There are 3 nested groupings, the coarsest first. Each group lies inside one group of the grouping before and may be the whole of it. The rows also spread widely along 12 directions, which tell nothing about the answers.
Known rows, each followed by its group in each grouping:
[ 11  12  23   7 -28   3   9  39 -17  20   1 -30 -40  13  21 -27  -7  34
 -29  25  26 -35   9   3   4] -> K_70 nemu mide
[  8   4   0 -30  17 -16   2 -11  31  18  33  16 -13  -2 -15  -2 -34   8
 -29  -9 -18  16  12 -16  -2] -> K_70 nemu lisav
[-18  32 -27  21 -11 -19  -3 -21  -3 -35  -1  -1  10  16  34  41  11   0
   6   8  -1   5  20  -3  10] -> K_70 nemu gek
[ 19 -13  21  12  35 -10 -20   2  14  -6 -22  29  -3  28 -41  10 -19  10
  -8   4  17  29  23   3  -2] -> K_874 naru mifu
[-40 -10 -11  41 -39   3  -3  42 -46  22  39  -3   2 -14  18  -4  34   9
 -45  23  20 -33 -23  18 -11] -> K_70 nugo tigo
[ -9  14 -26   9   2   1   2   1  13   7   7   6 -22   6  12  -2 -21  25
 -25  -1 -13   6  16   1  -4] -> K_874 mabem rori
[-12 -11  -2  21  14  -1 -16  23 -24 -22  15  43  12  15 -43  21  25  20
 -44  35  17  -3   6  14  -7] -> K_70 kom buvu
[ 14  -4 -12  26 -28  -1  -9  -8 -15 -19 -14 -19   7  36  -9  34   9   7
 -34  29  44 -11   9   9   1] -> K_874 mabem Suvo
[ 47 -25  24 -34 -19 -12  14  18  21  22  14   9 -20 -21 -48 -12 -37 -20
  -3   9   8  -5  16 -12 -10] -> K_874 doniz bovip
[ 20  -4  18 -15  21 -21 -10  -8  13 -16 -27  19  -3  25 -19  23 -25  11
  14   0  40  -2  16 -14  -7] -> K_70 nugo famog
[-22  -8 -16  16  20  17  -3  13  17  11  14  23   4 -16 -14  -2  -6  23
 -34 -23  11  -5  -7  -3  -3] -> K_874 doniz nop
[-32  21   1  35  -2 -22 -11  -1 -22  35  24  -3 -23 -11  14   5 -20  -6
  -2 -24 -28  31 -13   0  -2] -> K_874 naru lovo
[-10  24 -27  21 -13  12  -4  17  11  -2  25   8 -15  -9 -24  -5  10  16
 -14  34 -21   0  18  11   6] -> K_70 rebu firu
[  3  17   1  -2   8  -1  -3   9  -4  -2  18  -6 -17  13  11   1 -10  20
 -35  17 -23  11  21  -6  12] -> K_70 kom resu
[-10 -16   5  18  -5 -15  -2  29  -1 -16  11  45  12   4  -8   4  27 -17
 -13  25  -3  -3  24  11   3] -> K_70 kom gedol
[-23   7  19  -4  33  -7 -18  14  14  30   1  13 -29  25  21 -25 -23  36
 -42 -23  14 -24  -6 -26   8] -> K_70 rebu Pobam
[-25  20  20  23  11 -14 -20   9  -9  -2   8  12  10  15  -5  17  12   0
 -18   0   3   0  -7 -21  22] -> K_70 nemu lisav
[ 26   1 -26 -27   2 -17  15 -23  14 -30  31  15  13 -12  -5  40 -30   2
  -1  16 -16  27  39   5  -8] -> K_70 nemu mide
[ -9  -2 -15 -12  15  -4  -7  10  22 -13   6  35   2  12  -1   3  -6  21
 -27  17   4 -15  24 -12  -8] -> K_70 nugo tigo
[-38  23  36  39  17 -34 -32   3 -16  16  14  12   1  29   9  11  20 -36
 -13 -11 -24  24 -10 -25  38] -> K_70 kom resu
[-15  28  -5   1 -26 -30 -21 -10 -38  -2  28   6   1 -17 -63  50 -14 -24
  -3  15  -2  -4 -21 -24 -11] -> K_874 doniz bovip
[ -9 -22   5 -13   3  -8  -3  11  22 -16   1  52  30 -17 -28  19   8 -23
   8  -4  22 -41  -3 -22   8] -> K_70 kom gedol
[-29  33  19  49  17 -30 -39 -27 -16 -18 -42  -7  21  41   0  55  14  -9
  36 -27  52  -1 -24 -25  22] -> K_70 nugo famog
[  0 -32 -30  -3 -22 -15  19   3  -5  14  38  13 -19  -7  23 -11  -8   9
 -38  17  -1  10  16  37 -32] -> K_70 kom resu
[ 19  11  23   0 -25 -24  -5   4 -11 -11  26  -5  12   7 -31  30  10 -34
 -10  36 -13  11  14 -11  19] -> K_70 nemu lisav
[  3 -27  31  17   7  -5 -12   1   3  21 -19  -4  12  14 -18  14  -9  -9
  -6 -36  59 -23 -28 -19  14] -> K_874 mabem rori
[ 10 -18 -52   1   6 -13  -2 -66  50 -10  18  -2  37  26  -3  46   2  -8
 -35   1  16  32  13   7  -4] -> K_70 nugo famog
[-27  26 -12  18  -4 -18 -24   0  27  23 -18  22 -37  34 -21 -24  -5  14
 -27  17   3 -18   9 -11 -10] -> K_874 naru lovo
[  8 -10 -13  11   7  32  10  18  60   5  -7   7   0  -6  -3 -25   5  15
 -22  -5   6 -13  25  -5  18] -> K_874 doniz nop
[-12  28  11  12   0 -24 -28   1  -8 -24  -6  19   3  26 -24  29  11 -13
   3  27   5  -8  11 -22  15] -> K_70 rebu Pobam
[ 10 -13  11   7  -6 -25  -8  -6 -15 -15 -21  11   3   5  -9  31 -21 -11
  23  -4  37  -5   7  -3 -12] -> K_874 naru lovo

New rows, each followed by its group in each grouping:
[-22 -20  12  30  18 -21  -6   4  20  18  24  34  19  -7  17   1   4 -46
 -10 -38 -23  37   4  -6  18] -> K_874 doniz nop
[ 15 -28  19 -21  26 -18   2  12   8   3   1  28 -12  18  16  -9 -26  14
 -27  -6  14   1  24  -3  -6] -> K_70 kom resu
[-23  36   5  21  -1 -20 -27 -23   8 -10   1  -2  22   2 -10  46  10 -37
  34 -14  -2  -4 -13 -36  37] -> K_70 rebu Pobam
[ 16  -4 -20   4 -10 -17  -4 -12 -11 -10  12  -5 -11  41  -5  18 -12  13
 -66  39  -3  23  29  12 -14] -> K_874 mabem rori
[ 47 -60   0   1   0 -11   7 -21  25  -5 -11   4  22  18  -5  21 -16 -16
 -17  -1  45  25  24  24  -9] -> K_874 naru mifu
[ -7   0  16  35  -9 -12 -17  16 -29   8   3   0  -5  27  -8  11   3  -5
 -37  13  11   9  -4   1   6] -> K_874 mabem Suvo
[-13   7  44   3  -4 -38 -19   9  -7  57  34   7 -26  21 -30 -21 -13 -19
 -42  -1  -3   1 -23 -22   9] -> K_70 nemu mide
[ 12 -25  11   6 -27  -5  14   5  -2  32  35 -36  -1  -6  34  -5   3 -23
 -35  -4   0   4  -5   4  19] -> K_70 kom resu
[  8  27  -8  -3   5  12  -5  12  -1  -7  21 -12  -7   0  -9  14  -8  26
 -27  27 -22   4  22 -15  10] -> K_70 nugo tigo
[-21   9 -23   6   5  -9 -14 -20  22 -16   4  21  18  18 -21  28   9  14
 -25   7  22 -16   0 -10  -1] -> K_70 nemu lisav
[ -4  23 -34   7  -6  -1   2  -7  48  -9   8  23 -18   9 -16 -10   8   5
  -4  32 -33  15  42  10   3] -> K_70 kom resu
[ 32 -15  29   2   4   1   3  24  12   9   5  -1  -9   4 -14 -10 -14 -10
 -19   2  -5  21  27  -5  14] -> K_874 doniz nop
[-30  10  -4  15   9 -35 -16  -9  24  -5  -1  54   3   9 -13  10   4 -14
  16  -6   8  -2   6  -8  -7] -> K_70 nemu lisav
[ 26  -2  18  19   7  30  10  37  29 -21 -17  -2  -2   7   8  -9  18  15
   4  16   6 -11  38   2  35] -> K_70 kom buvu
[-12  30  43  -4  18 -12 -25  20   6  35  -4  -3 -35  27  -6 -22 -21  13
 -18 -11   6 -27 -11 -45  26] -> K_70 rebu Pobam
[-10  -2 -18  -1  14 -25 -14 -26  21 -34 -37  29  18  35  21  35  -2   8
   8  -6  54 -24  15 -15 -11] -> K_70 nugo famog
[-34 -21   4  45  13  -1  -7  10  23  36  13  20   4   8   2 -20  26  -4
 -29 -27  12   3 -19  12  15] -> K_70 kom gedol
[-11  12  15  20  20   3 -18  14  12  14  -6   5  -9  20 -10  -4   6  23
 -22  -1  16  -8  -3 -17  16] -> K_70 nugo famog
[ -7 -37 -18   9  14 -19 -13  -2  23  21  -8  50 -23  52 -28 -21 -14  33
 -73  11  46  -2  10  24 -42] -> K_874 mabem Suvo
[ -9 -29 -42  15  -7  13  14  -8  21   3  21   9  17 -37   5  18  -1  11
  13 -23  34  -9  -9  30 -15] -> K_70 rebu Pobam
[ -9  18   3  13   1 -18 -17 -17   7 -19  -1   4  19  19 -13  37  11  -8
  -3   3  18  -6   0 -18  18] -> K_70 nemu lisav
[  8  15   5   4 -24 -24 -10  -2 -22  -7  15  -2   4  10 -12  34 -11 -30
 -17  21 -13   8   8 -17   8] -> K_874 mabem Suvo
[ -8   1  -4  12 -10 -21 -21 -31 -11  13  -2 -20   2  26 -27  30 -10   0
 -33 -18  54 -11 -32 -14  -8] -> K_874 doniz nop
[ -9  -2  11   9   4 -13   2  28 -27   2  -6  15 -20  -4  20   2 -29  20
  -1 -14  14  -9   5   0 -12] -> K_874 mabem rori
[-20   1 -16  -8  26  -7  -4  -4  49 -23 -10  52  16   0   0  11   1   0
  10 -15   2 -20  20 -20  11] -> K_70 kom gedol
[ 21   9  20   3  -1 -30 -10 -10 -24  29  19 -17 -34  28 -14  10 -43   0
 -37   4 -12  44   5  -2  -9] -> K_874 mabem Suvo
[  6  15  -4  13  10  -5 -21 -36   5  -5 -27 -26  -1  55  -3  35 -19  24
 -38 -12  44  -5  -9 -22   8] -> K_874 mabem Suvo
[-16  11  19  20  15 -33 -24  11 -44  10  38   5 -11  30  12  12  -6  -1
 -54  15 -24  36   3  -2  11] -> K_70 rebu firu
[-22  15  14  -5   4 -32 -16   2  11  -3 -21  17 -16  49  41  -5  -4  13
 -31  -1  31 -37   9 -31   3] -> K_70 nemu lisav
[-12 -17  17  22  48  11 -12   9  15  13  11  30  12  -5 -34   5  -2  17
  -7 -29  13  17 -11   3  17] -> K_70 kom resu
[-21  12 -10   8   1  30   1  27   1 -38  20  12  54 -42  -1  45  29  -8
  -1   3 -15 -39  -1 -33  45] -> K_70 kom gedol
[ 22  28  25  -9 -26 -27 -19   6  15   7  15  -2 -24  28 -38  -5  -2 -32
 -14  53 -29   7  29 -23  20] -> K_70 rebu Pobam
[ 21 -16 -16 -17   5 -37  -7 -62  29 -14  16   8  29  29 -29  51 -15 -23
 -22  -2  22  29   7  -4  -7] -> K_70 nemu lisav
[ -9   3   0   7  14 -24 -11 -20   3   1  -6   4  -7  28   3  17 -13  13
 -15 -19  24   5  -5  -5  -3] -> K_70 kom gedol
[-36  -8   0  14  14   4  -8  11   3  27   5   9   8 -19  24   4 -13   7
 -17 -43  16 -32 -26 -25   9] -> K_874 naru lovo
[  2 -30  19 -19   8 -29   0  33 -22 -13 -26  53 -21   0   0  -5 -39  21
   0  -9  60 -36  12  -1 -46] -> K_874 doniz nop
[ -9   5  -5  -3   0 -18 -10 -17  15   9  12   4  -2  12  -7  12  -6  -9
 -14  -4   3  -2  -2 -12   6] -> K_70 kom resu
[ 12 -27 -16 -12  17 -22  -9 -55  39   0 -14  11  13  32 -29  32 -24  17
 -12 -27  81 -12 -11   3 -20] -> K_70 nemu mide
[-17 -19  -9  35   0   2  -8  31 -20 -18  -2  32   0  11   0   3  21  31
 -21  24  43 -17  12  32 -16] -> K_70 rebu Pobam
[ -4  -5  19 -29 -13 -54 -10 -10   2  15  21  16  -3  28  10   4 -13 -41
 -43   7  -8 -14   1 -37   5] -> K_70 kom gedol
[  0 -19 -15  29 -14 -12  -1 -18  11  10   0 -10  10  11  24  17   0 -19
  -9 -12  17  21   6  14   4] -> K_874 naru mifu
[-21  22  18  22  -3 -17 -33  -7 -18  -7 -21   4  15  23 -29  43   1 -18
   1 -10  36 -31 -28 -39  18] -> K_874 mabem Suvo
[-24   6   2  35  11   9 -17  15  36  22 -23  27 -17   6 -47 -21   7  18
   1 -18  36 -23 -12  -7   3] -> K_874 doniz bovip
[  6  10  -8   1 -22 -41  -3 -11 -19 -45   4  22  15  10  -4  53   4 -26
  18  32   4   9  29   2  -6] -> K_70 nemu gek
[  4 -10 -17   7 -14 -28  -8 -41  21  18  13  -5  -2  32 -24  15  -4   0
 -34   4  40   5  -8  12 -10] -> K_70 nemu mide
[ -9  29  -8  -2   8   9  -9   1  16  -3   5  -3  -7   8  -8   6  -3  24
 -27   5  -8 -18   5 -25  20] -> K_70 kom gedol
[-21  -3  -4  -7  13 -29 -18 -13  -3  -8  -2  22  12  31  19  27  -4   4
 -36   0  31 -20  -2 -26  -5] -> K_70 nugo famog
[ -7  15  13  46   0  -6 -20   6   7  15 -20  -3 -19  27 -18  -4   7   5
  -5   7   7  11   7   1  11] -> K_874 naru lovo
[  8  22  36 -33  -7 -42 -21  19  -7  -7  13  29  -6  29 -22   9  -8 -33
 -32  53 -28 -11  28 -50  12] -> K_70 nugo famog
[-57  45 -45  42 -37   0 -14   2   1  -6  -8   5 -11 -14   0  10  22   2
  10   2  15 -41 -13 -10  -7] -> K_874 doniz nop
[ -5 -19  17   7 -10 -33 -15 -12 -24  19 -17  -6 -11  39  13  17 -24   2
 -32 -22  66 -25 -26 -14 -15] -> K_874 mabem Suvo
[ -9  28   8  -5  -3 -16  -8   6   7  -9 -10  10 -13  22   9   6  -4  12
  -9  10  10 -30  12 -29  12] -> K_70 nemu gek
[-25  29 -21   4   8  -4 -24 -17  43  -3   4  13   2  28  -6   9  10   3
 -30  12  -5 -19  10 -29  24] -> K_70 rebu Pobam
[-28 -11 -12  25  11  -6  -9  -6  30  12  -1  22   4  15   7  -5  18   0
 -17 -15  17  -9  -1   1  10] -> K_70 kom resu
[-17  43   0  36   0 -18 -19  -2  -9  -6 -35 -10 -33  28  28   6 -14  19
  17  -3   5  11  18  -4   4] -> K_874 naru mifu
[ 17   9  14 -10   7  -6  -6  11 -13 -15  -1   3 -12  15 -17  18 -13  16
 -14  16  13 -10  12 -11   4] -> K_70 kom buvu
[ 30   9   4 -37   5 -39  -8 -10  25   6  -2  27 -51  38 -40 -19 -50   9
 -33  28  -8  20  41 -10 -34] -> K_874 doniz nop
[-15  25   7  10  24 -12 -22  -3  22  10   3  11  -9  27  -3   2  -6   9
 -18  -2 -11   7  11 -26  15] -> K_70 nugo tigo
[ -6  21 -15 -16  15  -4  -5 -13  31   5  27   6  -1 -18 -11  15 -25  -3
   6 -14 -26   2   5 -29  19] -> K_70 rebu firu
[ 14  27  11   7 -14 -23 -17  -8   7  -4 -24  -8 -24  51  -1   9 -14  -5
 -22  22   5  -2  23 -24  10] -> K_874 mabem Suvo
[ -2  18  15  13  29 -10 -17   3   7   4  -9   8 -19  29  10   0 -21  16
 -26  -1 -16  20  22 -17  12] -> K_874 naru lovo
[  1  -4  -3  11 -28 -19  -4  -8  15  -3   7  -2   9  26  -4  12  19 -15
 -26  25  24 -12   7   1   6] -> K_70 nemu lisav
[ -3  13 -21   2   7 -15 -15  -9  15 -48   2  27  24  28   9  36  15 -11
 -18  32  -7  -5  36 -14  19] -> K_70 rebu firu
[ 12  -1  -2  10 -38 -42  -8 -25 -13 -20 -37 -24 -10  52  43  28  -4 -16
 -11   8  58 -23  16  -6  -8] -> K_874 doniz bovip
[  8  -4  23  -9  -1 -57 -11 -21 -13 -14 -18   7   1  36  39  33 -26 -38
  -2 -17  25   2  16 -29   2] -> K_874 doniz bovip
